There are 5 ways to turn a row about zero (a turn may also mirror it). The second row of each pair is the first, turned, with some noise. The first 45 pairs use one turn. New pairs use 3 turns, one after the other, and a turn may come again.
Some pairs, each with its turns in order after it:
[  9.1 -45.4  -8.1  -3.0  16.8  24.0 -12.1 -26.3]
[-25.7  -1.2  35.5   5.0  -9.9  -7.5  -1.7  40.6]
J624

[ -0.3   5.5   7.7  10.1 -56.2  18.6   5.3 -32.3]
[ -1.6  19.0 -29.4 -33.8 -33.9  18.1  -4.8 -31.4]
J491

[  3.7   7.6   5.0   0.5 -11.0   1.3  -2.8 -12.1]
[-2.6  0.8  6.1 11.5 -4.5  3.8 -7.8 -8.6]
J777

[  5.5 -18.4  -2.3   2.1   8.4  56.2   0.2   5.5]
[-26.8 -14.6   5.9 -33.6  15.9  -7.0  20.9 -30.2]
J870

[18.3  1.0 -8.3 12.2 32.8 18.1 -2.3  2.1]
[ 16.6  20.5 -30.3   6.9  12.9 -11.7   5.6   0.0]
J777

[ 10.8 -23.0  -3.5  27.8 -36.3   0.1  -5.7  11.8]
[-16.4  15.4 -44.8   8.7  -6.7  12.2   2.7  -0.9]
J491

[  4.6   8.9 -18.5   0.7  26.2  17.9  12.0   4.9]
[ -0.1 -12.3  15.1  16.0  -8.0 -25.7 -15.5   0.0]
J491

[ 13.5  18.6 -39.0  39.7 -15.3 -13.8  14.5 -22.6]
[ 6.0 54.5 33.2 -0.2  8.3 -9.0 -1.6 26.1]
J650

[  1.4  18.0  24.5  16.7 -25.1   5.2 -12.6  34.6]
[-14.7  -9.0  15.3 -31.1   6.8 -24.8  16.7 -28.8]
J650

[-11.9 -27.7   0.1  14.3  38.6  18.4  13.2 -30.5]
[-50.5 -10.8  28.8  -0.9  -9.9 -17.3 -13.0   6.3]
J624

[-26.0  -6.2   0.0  56.2  11.7  19.2  17.8  19.5]
[-32.6  39.1 -15.1   4.9 -11.7 -15.6  41.5  -4.5]
J650

[-15.3   7.2 -18.9 -32.9   8.1  26.5 -11.7  -2.8]
[ 25.6 -13.9 -22.0  -1.5  24.3  24.8  12.3   3.1]
J650

[ 23.4   5.9  -4.2  -8.5 -40.6  21.6  19.9  12.1]
[ 28.2 -16.1  14.3 -17.8  -0.9 -36.2  19.8  12.9]
J650

[-12.4 -45.8  14.9  15.9  15.0  40.7 -26.0 -17.5]
[-37.6 -26.3 -37.9 -38.2  24.4   6.1  10.8  -5.3]
J870

[-0.2  8.5 34.4  0.8 12.2  4.7  0.0  2.0]
[ -9.9 -10.4   2.1  12.3   9.5  12.8  26.8  12.9]
J870

[-16.5  -7.3   2.4   5.0  20.1 -10.4  -3.5   2.6]
[ 0.5  2.6 17.1 14.8  8.2 12.5 -3.1 13.5]
J491

[-56.2 -22.9 -34.9 -11.7  31.9  14.0 -42.5 -21.2]
[ -3.4  15.6 -31.2   0.2 -43.5  32.9  40.3  52.8]
J777

[ -2.0  -2.1  -2.9 -20.4   6.7 -32.5  -5.0 -24.6]
[ -8.0 -33.2  -1.9  24.7  -3.5   7.4   5.4  13.3]
J777

[ 56.2  27.4 -18.7  21.8  29.7 -43.8  -2.8   3.0]
[ 15.5 -22.9  16.8  66.1  18.3 -21.3 -36.3  -9.0]
J870

[  1.9  21.5  14.6 -42.5 -15.9   3.6  45.7 -13.8]
[ 27.4   2.0  25.8   1.2 -38.7  32.9  28.6 -14.3]
J870

[  8.2   1.9  -1.6 -13.9 -43.5  55.1   0.5  20.9]
[-28.5  31.8 -26.7 -35.8 -14.7 -41.2  -7.7 -10.2]
J491

[ 2.5 -2.0 -3.5  3.1 22.1  4.2  0.9 18.0]
[  6.2   6.1  20.0   5.5  -5.9 -10.8  -0.1 -12.5]
J624

[-48.5  -2.0 -14.8 -22.9  24.2  -0.9  -2.4  -7.2]
[ -1.6  -1.9  40.7 -12.1   6.7  10.6 -31.8  26.0]
J491

[ -4.7 -18.4 -22.9 -14.9 -11.3  -0.3  -0.7  39.7]
[ 19.2  41.7  -1.6   8.6 -10.0 -13.3  18.5   4.9]
J624

[ -2.9  56.2  41.2  56.2  24.7  22.1 -56.2 -38.1]
[-45.9  16.9 -16.7  45.7  79.8  54.4   6.0   5.4]
J870

[21.1  2.2 32.8  1.6  0.0 -5.4 -8.9 -0.8]
[ 16.8 -12.9  13.9 -27.5   7.2  16.8 -10.1   1.2]
J624

[  1.5  -1.5 -14.2  33.1  -5.4  10.3 -17.0  -8.0]
[-26.1   9.5  -5.4  -1.3  16.3  -1.6 -23.4  -7.9]
J870

[-29.4 -21.0  16.7  -8.3  -3.3  20.2  10.8  16.7]
[-22.8  31.4  17.6  -8.9 -10.5  -1.5   4.0  21.9]
J491

[  9.3   7.3 -24.6   9.7  -6.5 -12.7 -46.8   3.2]
[ -9.0  -4.3 -33.9  -6.4 -12.3  23.6 -35.2  12.3]
J777

[-27.0  -6.5 -34.5  -8.8  41.3  -6.2  56.2 -44.0]
[-64.7  -7.0 -16.1  26.6 -50.1 -17.3 -28.3 -14.0]
J624

[  1.3 -17.8   1.5  20.7  18.0  -2.3 -25.4   8.8]
[-12.7  11.6   1.5  -2.4 -22.9  24.0   4.2 -22.5]
J650

[ -5.4  -5.8  -0.5   9.2 -16.4 -39.7   3.7   2.2]
[-24.6 -30.2   5.0  -9.9  10.0  12.9  -1.9  -7.1]
J777

[-11.7  -0.8   5.9 -18.6  25.7  40.3  46.6   0.0]
[-42.9   5.9  22.8   1.2 -34.5  14.6  22.2 -27.9]
J624

[ -5.0  11.8 -20.2  -2.5  -4.7  20.0  -1.9   7.4]
[17.0  7.5 -4.1 -6.7 15.1  2.1 19.5  1.5]
J650

[-25.1   0.5 -11.6   5.7   2.8  -0.9 -17.7 -21.2]
[  3.6   3.6   8.1  -2.2   6.5  24.9 -30.2  -4.0]
J491

[ -1.0  31.2  11.1  -6.9 -10.6  -3.2  15.5  -6.6]
[ 30.4   0.6   3.8 -20.5 -12.9  -8.1   6.1  -4.5]
J491

[  4.3 -56.2  12.0 -39.0  14.3  16.5  11.4  -3.3]
[ 19.0 -39.5 -31.9  17.1 -43.8  11.0  -4.6  13.9]
J650

[-44.5 -29.8 -12.9   4.4  31.9   8.1  16.0 -18.8]
[-9.5 13.0 -3.8  0.5  0.5 10.8 62.9 19.7]
J777

[-18.7  49.5   9.8  -0.2  -1.9 -56.2 -13.1  -0.8]
[ 36.7 -34.5 -47.1 -12.6   4.4 -17.4 -17.9 -29.2]
J624

[ 47.2  13.0  -3.4   3.6  17.1   9.0 -35.1  -0.6]
[ 18.0  -6.1  47.4   9.9  -0.8  26.6   8.9 -26.9]
J650

[ 10.4  -1.3  -7.2  -8.9  40.9  -1.6 -15.7   0.7]
[ 18.1  -6.5 -36.7  11.1   1.2 -12.8   8.2  15.6]
J777

[ 15.8  20.4   8.6  -5.8 -15.6   8.0  -7.5  -8.6]
[ 4.0  4.3 21.7  0.7 13.9 23.3 -3.5 -2.4]
J870

[  2.6   6.7  22.9  16.9  19.8 -14.5 -20.9 -21.6]
[  3.7 -13.8 -28.2  16.7 -15.4   8.5  10.2 -24.8]
J777

[-10.5  24.9   1.8  -6.1   2.7  -2.1 -23.1 -55.0]
[-13.8 -58.0 -18.0   9.0   2.7  -1.6  -2.3  16.0]
J624

[-50.8 -32.4 -16.1 -16.8  -0.9   2.0  -7.4  15.8]
[  7.5  21.6 -35.3 -39.8 -12.8 -25.9  12.2  11.8]
J870

New pairs. What belongs after each?
[  0.4  -3.0 -56.2  -6.4  24.3  15.5 -17.3  -8.3]
[ 11.5 -16.5  44.3  -4.1  37.0  -1.1  22.6  -8.5]
J870 J650 J624

[ 12.5   1.2  -6.6   3.4   1.8 -16.2 -40.5  14.7]
[-28.6  17.6   4.9   5.4  -3.5  -9.5 -32.7  -7.1]
J624 J491 J624

[ 21.3 -16.2  -1.3  -1.7   3.5   7.0  -2.1   7.6]
[-9.4 16.9 17.8 -1.5 -5.5 10.4 -2.7  4.8]
J870 J777 J624

[  0.5 -14.2  16.8  38.1 -12.8 -17.1  -1.5  -3.2]
[ -0.7   4.1   0.7 -25.6 -17.2  23.1   3.5  30.5]
J650 J777 J870

[ -0.6 -10.2   7.2 -37.4  13.0  -5.7 -27.7  -0.5]
[-21.7  -0.8  24.6   3.6  26.9   2.4  21.9 -15.4]
J624 J777 J491

[ -2.8 -35.2  14.4  40.0  56.2  -2.3  -8.0  40.1]
[  4.3  28.7  20.9 -27.1  43.8  16.5 -58.5 -12.8]
J870 J624 J650

[  2.7 -11.7  33.7  10.4 -14.1   7.1   0.1  16.5]
[-17.9  26.0  17.1   0.6 -13.2   0.2  19.9   4.5]
J650 J777 J491

[-43.0 -47.0  56.2  -4.8 -28.5  -0.1 -44.3 -27.3]
[ 23.0  -9.6  48.4 -41.1  37.6 -49.9 -26.3  40.0]
J624 J624 J650

[ -9.5 -27.6  -6.7  13.5  39.8  52.6  -4.3 -25.6]
[-39.5   1.5 -13.1  26.3   0.4  56.8   0.0  22.1]
J777 J870 J870

[ 13.0   0.6  23.4  -5.5 -12.2  14.0 -33.0   9.3]
[  6.2  22.7  38.0   1.8   4.3   5.7   9.8 -11.0]
J777 J624 J624

[ -2.0  54.8  -7.5  11.9  24.9 -15.3 -11.5   0.9]
[ 33.1   0.2  -1.7 -17.9 -10.3  28.0  34.5 -27.2]
J777 J491 J650

[-21.8   3.1  17.7  -5.7  16.5  -7.4  -1.3 -23.1]
[  5.3 -10.6   3.8 -10.4 -23.7 -16.4 -22.9   2.7]
J650 J650 J491

[ 19.4 -14.5  56.2  13.7  53.6  18.2  20.0  20.5]
[  1.2  30.6 -54.1   6.8  42.4  37.5 -12.3 -28.7]
J650 J624 J650

[ -2.1  -4.0  44.3 -14.0 -29.8 -22.2  -3.3  20.4]
[-30.6  20.6  40.0  -4.9   1.0 -27.9 -10.6  10.6]
J650 J491 J491

[ -7.5  -5.4  -7.5 -16.6 -11.9 -31.8  -3.7  20.5]
[13.2  9.1 -4.4 15.1 11.0 14.2  9.3 33.9]
J491 J491 J491

[  4.2  10.3 -41.6  -1.2 -18.8  -1.1 -19.3  54.4]
[ 18.0   5.2  56.0 -30.7  29.8  -6.3 -11.8   1.9]
J650 J650 J624

[-31.9  -2.2 -28.4  14.1 -19.8   8.4 -10.7 -50.0]
[  5.1 -31.6 -22.7  27.1 -25.7   0.7 -21.7 -44.2]
J650 J650 J870

[  1.3 -33.6 -27.5  25.2  -1.2  -2.9  17.6  56.2]
[-16.4  -7.1  28.1 -17.9 -38.3  34.5 -35.5  22.9]
J777 J624 J870

[-14.3 -20.6   9.3 -19.1  -2.0 -28.9 -23.9  12.9]
[  7.3 -31.1  13.3  19.6  -7.0  -4.7  11.9 -27.4]
J777 J777 J650

[-13.5 -37.9   0.4  14.4  -4.2  -4.2 -21.2   4.6]
[ 33.3 -12.6  23.1  -2.6 -16.1  -1.6 -15.6   8.0]
J491 J870 J491

[ 15.8 -19.4 -18.4   6.9  15.9   7.4 -21.2  12.7]
[ 14.0 -23.1 -14.5  25.4   3.0  17.1  -4.4   3.0]
J777 J870 J870

[ -9.8   3.7   8.9 -15.6  -5.2 -36.9  -0.4   1.5]
[  7.8  11.7  -9.3  18.4 -13.0 -21.7 -23.8 -11.7]
J870 J491 J870

[  2.2   6.7  -7.4  22.5  -3.4 -34.0  16.5   3.2]
[ -9.6  10.9 -18.2 -20.0  -0.2 -10.6 -30.6   1.6]
J777 J624 J650

[ 13.8 -21.3  18.1  10.8   8.8 -22.9 -40.6 -56.2]
[  2.3 -56.8  37.8  -8.3  24.2  30.0  -9.4  15.5]
J870 J870 J491

[ 13.0   3.0 -26.1  24.8 -25.5   1.7  13.1 -33.5]
[-27.0  17.4  21.2  -8.2  15.3  23.5   2.4 -31.3]
J624 J491 J650

[-55.3  -4.0  -2.1  15.7  -3.1  23.0   0.4  31.9]
[-10.9  24.2 -20.3  31.6  37.3 -30.6 -11.5  16.1]
J624 J650 J870

[ -0.6 -18.6   0.0  -7.8 -25.5   3.5  27.6  -4.7]
[15.1  8.0 -2.9 38.3  2.9 -1.5 -8.8 -5.4]
J624 J650 J650

[-21.8  25.9  37.2  -7.8   3.3   2.7   1.7  40.1]
[-20.5  25.6   7.4 -56.8   7.5  -2.4  -8.1   5.2]
J624 J624 J870

[  4.7  -7.5  12.6  -6.0 -27.5   5.5  -6.2  -4.2]
[ 10.2   2.3 -22.6  -6.5  18.4 -10.0  -1.9   8.2]
J491 J650 J777

[ -1.4   2.4  15.5 -27.9   9.7  17.5  -2.1  21.3]
[ -6.4   0.6  -7.7  -8.9  21.7  25.5  19.4 -14.4]
J777 J650 J491

[ -3.8   7.8 -28.3 -18.0  -3.3 -31.1  40.5  16.6]
[-11.5 -14.0 -26.6  31.9  32.5   4.9  10.4 -28.6]
J650 J624 J491

[  7.9  38.3  56.2 -29.7 -17.8   5.8 -13.8   0.3]
[ 44.1 -12.0 -21.2   8.0  -6.1  17.8  15.1 -53.1]
J777 J624 J650

[-40.0   5.3  35.0  29.4 -21.5  31.9   2.0   4.6]
[ 63.5  -4.7 -11.3 -25.0   0.7  17.5  13.3  -9.6]
J870 J491 J624

[  8.9  39.3  -3.2  17.6  12.5 -13.8  17.0 -32.3]
[ 34.8  10.5 -31.7 -17.3  14.4 -15.9  -3.0 -24.4]
J624 J870 J870

[  0.5 -39.6   5.0  15.6  51.3   3.9  26.1   9.7]
[ 41.5  17.7 -29.3  -1.1 -21.6 -34.5 -13.9 -19.6]
J491 J491 J491

[  8.8  -6.9 -18.5  11.1 -17.9 -17.1 -54.0 -14.7]
[ -1.2 -24.1  28.5 -11.1  -9.8 -44.1 -26.5  -8.1]
J870 J491 J624

[ 23.2  38.0  -6.2  30.6   1.9 -18.5  -0.4   2.5]
[-26.2   7.9 -29.6  -0.2  10.8   4.2 -27.5  28.1]
J650 J777 J624

[  6.1   1.8 -20.4  -3.7 -29.3  -5.6  17.4  -9.4]
[-10.7  14.6  -1.1  11.5 -13.0 -12.2  -1.4 -29.7]
J777 J870 J624

[-24.2   0.9 -12.9  41.8  -7.2   1.8  26.5  21.6]
[-15.4  11.3  -7.1  -3.6  10.4 -30.3 -22.6  40.1]
J624 J624 J624

[10.4 16.2  3.1 -9.0 -5.5 40.1  6.3 -0.5]
[  4.6   5.0  31.6  -5.9 -13.7  15.5  16.2  15.6]
J870 J624 J777

[ 23.5  33.1  54.7  -1.1 -19.4   6.7  -6.5 -11.8]
[-35.6 -15.8   6.4  -1.8 -49.4  -6.6  32.6  -3.9]
J650 J777 J491

[ 16.8 -16.7  -6.7   3.1  17.6  -3.9 -53.8   9.3]
[-33.2 -19.9 -29.6  10.9   3.4 -25.5  19.0  16.6]
J870 J491 J870

[ -6.8  12.7   4.4  32.3 -36.2 -10.2  -7.2   7.5]
[ 19.5 -30.7  22.7   0.3  -4.7  -2.0  30.4   8.8]
J650 J491 J870

[ -0.4   7.1  33.7  18.4 -10.5 -10.7  -4.5  16.8]
[-18.0  -4.6 -11.2 -17.4   0.6 -27.9 -16.3 -16.7]
J870 J491 J777

[ -2.2  -1.5   2.2 -14.8   1.5 -22.2   5.6 -52.6]
[ 11.3  37.1 -15.7  -8.5  22.2 -31.6  20.1  -0.8]
J624 J491 J870

[-12.4  -9.6   9.9  37.4 -11.6  -3.2   6.4 -24.1]
[-23.2  -1.8  10.5  33.5  20.1  -9.2   5.8  16.6]
J650 J624 J777

[ 18.1 -12.2 -36.1 -18.6   3.3   0.6 -11.7  -1.7]
[ 25.4  -7.5   1.3  14.3  -4.6   4.9  29.5 -23.1]
J777 J624 J491

[ -3.2 -10.1   6.1   5.5 -27.9   1.0 -15.8 -23.3]
[-11.1   7.6  13.5 -17.5  13.6 -21.4  11.8 -17.3]
J491 J777 J650

[ -6.7 -11.3  -4.6  -8.3   0.7   6.2 -27.8   1.6]
[ 20.8  16.3 -14.5   5.1  -7.9  -8.2 -10.7   2.6]
J777 J491 J870

[-12.0  14.0  -5.3  -0.4   2.6   2.7  36.3 -56.2]
[ 23.5 -23.4   3.9   9.4  21.6 -22.6  51.9  -7.3]
J624 J491 J624

[ 12.1  -2.2 -19.2   5.7  -7.2  12.2 -10.9 -56.2]
[-29.8  28.5  44.1   4.3  14.8  -5.6 -10.7 -12.2]
J870 J777 J870

[  5.0  11.3  -9.1  -9.1  18.5   4.1 -56.2  -4.7]
[-19.3   1.0   9.7   7.4  -4.0 -13.6 -54.1  14.0]
J870 J870 J624

[ 53.7 -27.1  -7.8 -45.7  23.9 -20.7  10.9  -8.5]
[-22.9 -12.2   8.8  -7.9  17.6 -21.4 -33.4 -65.0]
J650 J777 J491

[ 29.1  20.8  15.5  25.0  -7.3 -13.0  -0.1  19.2]
[-14.8   4.3 -25.8 -10.2  18.2   3.0  -7.4  35.4]
J870 J650 J650

[ -2.4 -17.5  -5.2 -56.2  23.2 -56.2  -5.1  22.1]
[-24.0 -31.5 -13.1  37.8 -38.6  15.6 -28.1  44.3]
J870 J491 J491

